The rows of a group lie close to one hidden flat surface of 12 dimensions, which may be shifted away from zero. Surfaces can cross.
In the rows, zero is written as 128.
Some rows, each with its group after it:
[133 114 133 201 120 112 115 149  82 141 181 115 122 151  48  65 162]
q840
[140 142 178 118 114 133 104 163 148 120  97  40 157 134 124 187 182]
q840
[143 120 131 123 132  71 114 122 112 157 143 144 118 134 101 208 100]
q481
[111 114 107 173 132 123 139 252 121 120  60 122 133 174  89 138 133]
q572
[141 144 133 140 122 115 116  93 148 132 141 107 167 132 123 113 145]
q840
[150  71 114  81 136 133 126 155 133 142 119 158 102 127 104 115 106]
q305
[164 131 119  84 161 143 165 145 141 140  91 155 193 115 111 117 179]
q886
[110 151  84 161 119 169 165 132 116 164 103 128  91 150 133 134 128]
q840
[116  96 122 145 105 100 142 131 122 145 162 145 112 129 146 137 113]
q481
[140 147 106 142 110 151 150 130 134 161 129 144 108 150 128 136 109]
q840
[120 158  95 154  60 153 124 161 118 137 160 115 117 113  84 129 151]
q572
[ 93 164  71 139  96 158 131 139 149 167 181 134 120 137 122  64 123]
q30
[114 103 143 139 152 108 151 161 125 111 113 169 133 117 125 137 129]
q572
[147 117 105 142 120 107 144 133 148 120 152 153 134 127 130 130 131]
q886
[138 142 124 144 138 118 123 134 110  98 133 158 138 121 121 128 138]
q572
[130 134 206 146 123 128  71 101 114 157 158 141 109 136 104 136  81]
q305
[121 115 120 110  91 118 110 116 129 118 153 139 168  95 129  89 144]
q305
[109 148 142 109 104 140 176 158 125 155 148 126 128  81  95 145 148]
q840
[ 75 125 163 115 128 118 107 185 134 136 150  88 135 146 156  98 118]
q572
[131 148 127 138 166 124 157 146 106 127 134 145 147 124  95 109 157]
q30
[ 81 152  92 141 133 141 144 108 101 174  85  97 106 140 156 165 131]
q305
[144 120 104 110 127 104 104 126 126 137 171 161 136 113  90 135 140]
q305
[ 88 120 124 123 115 115 195 133 153  97 113 113 122  92 155 124  99]
q305
[162 143  92 135 117 114 112 108 152 143 139 123 145 167 131 134 115]
q886
[ 49 142 132  92 120 151 159 169 104 166 169 188 114  53 116 135 165]
q886
[149 116 117 139 124 135 125 130 130 157 129 123 133 149  89  93 134]
q416
[ 89 140  90  75 142 161 118 123 172 132  96  97 124 120 126 106 121]
q481
[141 143 125 169 118 109 157 176 124 116 147 193 144 123 108 163 144]
q840
[135 150 133 204 142 123 164 110 149 135 152 167 144 144 109  89 130]
q481
[107 165 148 140 150 110 125 218 127 119 111 163 132 156 130 178  90]
q572
[112 103 104 127 146 110 201  86 132 147 110 161 132 102 138  98 100]
q572
[135 116 103 112 106 142 111 124 141 107  84 115 128 135 155 126 106]
q30
[120 159 160 174 162 135 133 126 132  91 134  79  84 120 101 171 170]
q840
[101 121  92 177  55 158 168 142 152  88  98 159 117 121 203 117 104]
q886
[116 160 162 116 142 116  97 114  82 159 161 152 135 112  99 130 114]
q886
[130 143 128 100 133 149 101 136 137 125 128 159 154  99 101 114 155]
q481
[121 117 140 142  70 184 133 157  65 149  76 134 121  93  83 109 153]
q416
[149 146 119 150 103 106 130  97 145  83 185 146 156  96 102  94 146]
q305
[145 118 145 115 106 103 132 150 111 130 153 149 142 123 132 145 111]
q416
[129 143 164  81 120 132  65  89 116 108 171 111 105  87 123 150 136]
q886
[103 109 113 122 131 101 159 148 183 119 141 114 111 136 154 124  94]
q416
[116 137 113  95 136 157 136 149 175  85  98 123 100 118 162 161 121]
q30
[ 92 139 139 122 123 126 143 147 113 118 111 102 162 111 145 106 142]
q572
[138 104 190  95 160 140 103 136 135 150  77 170 171 123 146 140 145]
q305
[132 129 130  85 129 143 130 146 120 140 120 134 154 124 155 121 145]
q416
[103 164 106 129 106 122 133 139 100 114 145 150  99 118 157 168  81]
q305
[ 48 161 168 114 172 109 161 196 133 134 118 107 130 140 186 165 102]
q572
[143 131  85 110 120 140 114 123 135 132 122 117 122 139 128 128 133]
q305
[129 121 147 121 139 121 152 112 119 110  96  89 138 112 130 134 134]
q886
[148 118  93 153  62 131  81 167 137 132 133 130 122 139  62 131 118]
q572
[148 100 129 113 160  79 179 144 161 144 123 101 152 146 120 146 126]
q416
[101 145 116 104 162 107  72 158 121 130  86 131 203 151 120 103 132]
q30
[140 125 104 110 160 117  91 193 153  99 128 163  92 160  94 146  72]
q481
[ 82 105 116  99 115  89 109 114 119 132 107 101 152 117 158 139 109]
q30
[101 108 108 113 140 131 111 176 143  97 115  65 105 149 126 116 139]
q572
[209  86 161  84 137 120  95 134 193  98 161  81 107 130  65 139 137]
q416
[154 128 131 129 115 122 119 153 119 107 161 162 102 124  96 132  91]
q305
[100 167 143 160  81 135 132 152  91  86 119 125 149 100 160 141 146]
q305
[176 129 114 132 148 151 191 122  82  97  78 148 155 114 111  87 159]
q481
[144 150 120 124 110 126 120  88 143 133 130  77 164 134 133 109 148]
q840
[150 118 141 141 172  96 185 100 128 135 129 214 145  94  72 119  98]
q481
[123 122 117 113 101 179 145 157 160 148 124  69 119 164 183  88 145]
q416
[100 135  91 170 119 129 172 176 166 177 136 196 149 155 153 123 141]
q886
[160 141 117  92 161 151 149 139 150 163  84 145 143 134  60 113 110]
q886
[ 99 192 133 121 123 111 185 174 105 180 137 156 176  87  70 166 138]
q305
[155 122  98 128 116  72 152 137 116 157 153  81 163 166 138 138 129]
q416
[107 134 132 120 126 115 151 155  78 168 154 174 124 104  87 129 111]
q886
[148 114 131 138 130 133 121 140 138 119 128 119  79 142 111 161 112]
q481
[126 142 137 147 109 129  90 112 129 163 152 129 150 153 141 118 134]
q481
[131  84 166 128  75 156  91 170 150 131 101 120  62 156 144 164  53]
q886
[132 153 127 143 129 141 141 134  70 162 122 190 115 158 149 111  67]
q481
[159 202  97 141 123 149 117  85  75 121 155 159 103 124 109 149 118]
q481
[127 139 129 123 171  86 101 126  77 117 119 155 153 133 124 155 121]
q30
[128 110 111 139 113 105  86  75 216 154 157 166 117 140 149 168  89]
q840
[156 113 174 155 126 139 112 155 162  93 176 126 115 129  95 102 166]
q30
[ 72 134 148 145 125 119 158 166  82 188 102  86 153 138 116 113 141]
q840
[128 128 130 126 128 141 152 129 146 140 120 103 120 134 132 121 127]
q30
[ 90 135 116 115 101 165 113 141 114 156 104 182 118 101 153 171 140]
q840
[102 158 168 127 124 122 154 126  67 117  74 125 142 101 152 157  99]
q886
[161 112 145 148 112 156 132 129  94 129 121 116  86 149 134 140 128]
q30
[148 121 135 140  59 119 196 170 121 138 182 111 134 141 175 115 126]
q416
[161  85 141 106 110  85 100  61  76 176 139 161 155 102 102 133 113]
q416
[ 99 119  89  71 120  81  87 114 142 157 145 145 177 111 165 175 152]
q305
[138 162 106 132 147 149  98 137 125 150 108 151 133 161  81 103 109]
q481
[160 113 197 119 111 143 179 135  87 140  94 131 168  93 123 113 152]
q30
[101 156 106 152 159 135 150 196 140 106  90 126 134 146 115 137 138]
q416
[139 160 111 167 130 167 133 155 144  75 127 112 108 150 135 124 160]
q481
[121 154  97 111 142 141 123 102 117 193 125 128 149 151 137 111 135]
q416
[143 159 139 128 126 148 128 137 118  94 152 135 129 114 123 103 145]
q572
[117 118 128 127 154  73  91 120 119  98  64 128 176 134 141 181 114]
q572
[192 141 160 147 102 146 148 115 166  91 181 123 112 113 105 130 147]
q30
[130 137 121 163 130 116 157 149 107 129 120 112 151 146 121 120 144]
q840
[ 91 141  99 121 109 104 152 139 104 210 117 110 141 145 127 140  91]
q416
[178 191 126  88 108 194 171 137 109 100 141 117  94 100 123 150 138]
q840
[119  93 148 122  75 179 133 156 131 125 105 116 109 120 163 115 130]
q30
[ 88 147 109 103 109 181 161 159  96 152 124  91 118 118 142  65 148]
q572
[107 143 108 146 109 130 125 105  95 156 141  97  97 130  87  99  95]
q886
[110  93 142  77 139 147 114 142 114 131  95 140 124 116 154 111 113]
q572
[146 126 139 159  77 116 157 167 118 112 169 130 116 125 137 140 117]
q416
[132 168 164 167 111 104 102 136 151 131 165  92 143 152 122 164 137]
q30
[ 97 119 133 126 138 116 149 151 153 151 108 120 163 140 137 101 115]
q30
[137 148 120 152 140 105 132 127 110 156 139 147 177 151 132 116 144]
q886
[ 74 120 119 156 118  93  98 128 117 173  91 117 161 182 211 143 100]
q305
[139 179 107 165 120 182 137 112  51 178 139 114  98 164 100  64 125]
q840
[ 82 136 109 118 114 120 132 162 135 141 131 139 160 119 156 125 146]
q481

New rows, each followed by its group:
[148 112 198 124 138  89 114 148 107 129 105 126 123 150 139 195  63]
q886
[ 94  85 146 160  84 102 140 140 126 148 135 109 152 127 141  99 123]
q30
[118 119  97 128 149  47 155 169 141 126 149 131 159 151 121 134  92]
q416
[137 135 154 168 122 151 129 161 110 186  86 152 115 174 124 180 112]
q572
[125 182 126  84  79 166 135 121 121 109 150 104 110  65 103 143 133]
q305
[112 134 152 136 122 114 110 162 126 142 140 137 138 152 134 125  96]
q572
[121 150  98  62  79 138 142 162 150 148 121  90 161 112 124 123 115]
q305
[104 127 102 104 136  92 114  97 158 182 176 125 120 133 119 126  93]
q886
[ 74 176 115 130 114 162 146  96 139 160 140 151 155  91 142  92 151]
q481
[130 111 135 139 105 122 182 124 142 125 116 119 144 109 141 120 121]
q30
[135 138 158  37 151 140  85 204 128 144 113 155 160 136 129 131 107]
q416
[169  73  98 154 100 133 159 224 132 130  97  94 119 197  82  67  94]
q305
[144 148  77  94 127 137 147  75 107 112 147 147  94  85 102 121 106]
q481
[104 180 103 136 134 115 118 132 101 132 137 111 131 148 147 142 119]
q572
[162 162 107 124 135 127 124  66 182 134 167 100  99 137  94 137 101]
q305
[122 130 135 120 100 129 126 137 122 148 128 126 158 123 119 101 120]
q305
[157 104  79 151 137  85  99 122 141  43 129 138 104 157 182 175 111]
q840
[186 147 145 104 126 152 111 147 114 115 138 103 176 175 206 125 193]
q416
[110 111 151 109 146 132 158 155 142 128 105 189 169  84 108 104 147]
q481
[120 107 148 135 172 103 124 123 116 118 165 181  93 120 148 157 125]
q572
[141 119 132 179 137 121 167 138 142 118 124 123 137 134 108 129 166]
q481
[110  83  70 128 120  75 159 144 108 114 121 119 168 130 134  66 125]
q416
[159 100 123 176 130  92 162 109 131  81 130 120 135 117 118 150 159]
q416
[155 119 111 150  96 161 141 193  57 103 134 170  88 108  66 105 142]
q305
[129 121 125 115 142 112 136 119 126 133 117 143 167 132 150 108 118]
q481
[129  70 144 195 145 129  80 130 133 105  82 109 141 164 122  97 177]
q840
[114 145 171 134 104 109 133 137 208 131 175 130 133 128 158 158  91]
q30
[156 169 111 143 105 194 127  54 111 123 122  95 141 134 156  65 171]
q481
[119 123 104  68 102 148 121 135 144 197  96 155 150 139 157 125  87]
q886
[153 132 160 138 120 128  64 126 140 142 151 136 149 139  97 137 156]
q481
[120 128  95 107 114 113 139 125 127 173 151 142 114 122 104 131  87]
q886
[109 119 125 117 130 105 127 129 140 141 117 120 160 134 134 111 111]
q30
[156  97 100 134 130 105 158  97 105 141 121 112 113 138 117 120 109]
q481
[ 95 111 140 114  94 136 141 165  97 146 115 176 148 124 186  86  94]
q416
[135  81 110 116  77 164 179 198 149 116 104 179 114  97 147 131 141]
q886
[129 140 129 157 132 113 145 116 112 132 137  67  91 142 123 179 146]
q30
[122 180 111 125  65 118  91 139 121 130 171 102 159 123 122 137 126]
q305
[130 124 101 117  78 115 112  91  88 144 140 128 121 126 130 103  58]
q886
[ 95 126 202  99 133 135 126 220 121 125  99 177 163 113 148 140 110]
q572
[133 136 102 165 105  98 158 154 112 137 132 136 185 140 123 114 150]
q840
[126 141 125 158 118  98 132 155 105 110 130 164 172 120 100 120 131]
q572
[131 163 134 147 131 127 114 151  46 140 159 159 104 152 125 120  94]
q840
[140 126 161 137 162 124  82 166 113 149  81 137 166 187 127 121 112]
q30
[159 105 121 156  94 139 111 139 151 143 120 122  94 149  89 150 118]
q572
[174 175 157 110  91 207  32  86  91 135 151 155 120 141 139  90 137]
q481
[196 117 146  84 119 206 127 100  94  71  97 139  92 114 159  84 123]
q481
[183 101 137 120 129 184 119 130  84 126  70  95 111 153 113  94 158]
q30
[111 140 117 174 120 124 121 117 175 141 160  95  82 155 119 159 115]
q481
[150 116 130 143 114 139 125 146 137  79 104 115 126 108  97 148 168]
q572
[131  93 119 104 143 121 130 149 105 136 128 188 109 109 106 137 119]
q305
[154 128 100 162 124 140 144 144  95 141 127 136  76 146  71 143 112]
q481
[143 135 137 158 123 100 123 128 111 122 153 141 170 129 101 103 138]
q30
[172 152 131  98 151  99 129  80 107  66 202 111  85 125 144 109  66]
q840
[143  82 144 130 115 127 172 183 162  99 121 114 123 118 105 106 128]
q416
[126 126 139 165 120 102 114 145 113 158 136 180 134 144 117 161 106]
q572
[124  87  84  94 133 149 134  95 129 163 116 112 102 110  98 103 154]
q305
[ 97 129  95  82  92 100  95  95 138 161 183  93 125 118 192 173 138]
q886
[ 72 172 116  56 104 143 113  72 111 134 121  97  89  66 139 162  69]
q886
[167 144 183 155 145 158  88 131  99 128 136  76 105 173  93  99 132]
q840
[103 103 133 159 125  76 145 158 137 161 163 112 125 138 100 130 110]
q840
[171 151 160 151 115 114  98 109 167 117 167 125 162 140  94 113 124]
q305
[118 134 129 192 158 113 165 116 138 135 117 103 110 151  68  93  92]
q886
[ 89 135 115 165  85 154 163 171 105 149 167 132  84  95 109 156 185]
q572
[192 139 173 192 132 158  91 151 153 129 128 155 129 178  93 149 152]
q840
[165 110  66 132 103 102 135 103 116 143 136  53 112 151  83 121 120]
q886
[107 145 144 149 157 123 170 122 162 107 104 124 144 162 222 125 103]
q481
[118 149 115 122 134 133 143 101 137 114 152 174 136  99 136  97 117]
q481
[134  94 110 139  98  96 139 134 101 156 129  95 106 153 119 131  87]
q886
[144 114 163 176 142  75 173 143 187  97 109 102 165 148 127 158 119]
q30
[132  99 116  98 131 132 117 124 131 111  63 134 133 115 125 153 118]
q572
[ 90  94 161 131 134 102 115 121  91 164  95 154 158 116 160 146 131]
q572
[124 136  95  85 118 134 100  66 134 166 141 116 116 115 116 114  98]
q481
[144 145 127  99 130 129  99  97 116 121 151 103  91 124 134 167 123]
q30
[148 116 149 177 116 118 141 141 103 156 139 144 143 160 118  94 116]
q30
[110 140 145 113 100 155 156 162 155 167 124 114 113 137 135 128  88]
q572
[ 92  76 126 171 131 130  78  85 133 161 114 101 131 148 114  59 151]
q840
[146 139 109 135 139 108 163 132 127 132 122 119 138 133 101 149 134]
q886
[127 107 169 128  89 140 128  64 113 175 153 144 144 114 183  95 129]
q481
[155 107 151 129 142  89 149 156 104 125 148 136 136 118  94 149 144]
q886
[126 149 151 136 157 137 129 173 124 153  80 108 194 167 109 101 152]
q30
[127 106 145 165 127 108 127 174 119 107 153 155 112 117  92 152 153]
q840
[138 140 138 104 118 156 149 153 149 126  96 124 131 126 125 120  98]
q572
[132 118 105 145  86 131 140 138 124 116 137 119 123 121 152 135 147]
q886
[166 177 160 163  96 146 114 137 121 114 160 118 136 135 112 152 156]
q30
[134  58 149 169 116 128 121 137 130 140 133 139  98 123  97 140 167]
q572
[141  94 116 150 171 139 206 140 169 134 113 117 107 153 108  73 126]
q30
[140 155 148 115 103 159 110 153 112 128 142  79  82  99  57 176 154]
q305
[ 94 121 130 125 111 164 139 160 117 160 103 141 123 131 136 102 128]
q481
[111 112  69 117 147 106 128 138 128 134 111 126  99 141 147 190 139]
q305
[129 141  72  70 123 127 112  95 133 132 104 120 176 115 128  83 114]
q30
[156 126  89 126 131 146 139 138  92  89 108 201 119  90  88 134 151]
q572
[109  84  90 153 111  84 114 153 100 132 142 133 125 148 136 107 115]
q840
[152 118 123 117  99 166 125 121 154 115  64 112 131 144 147 110  93]
q886
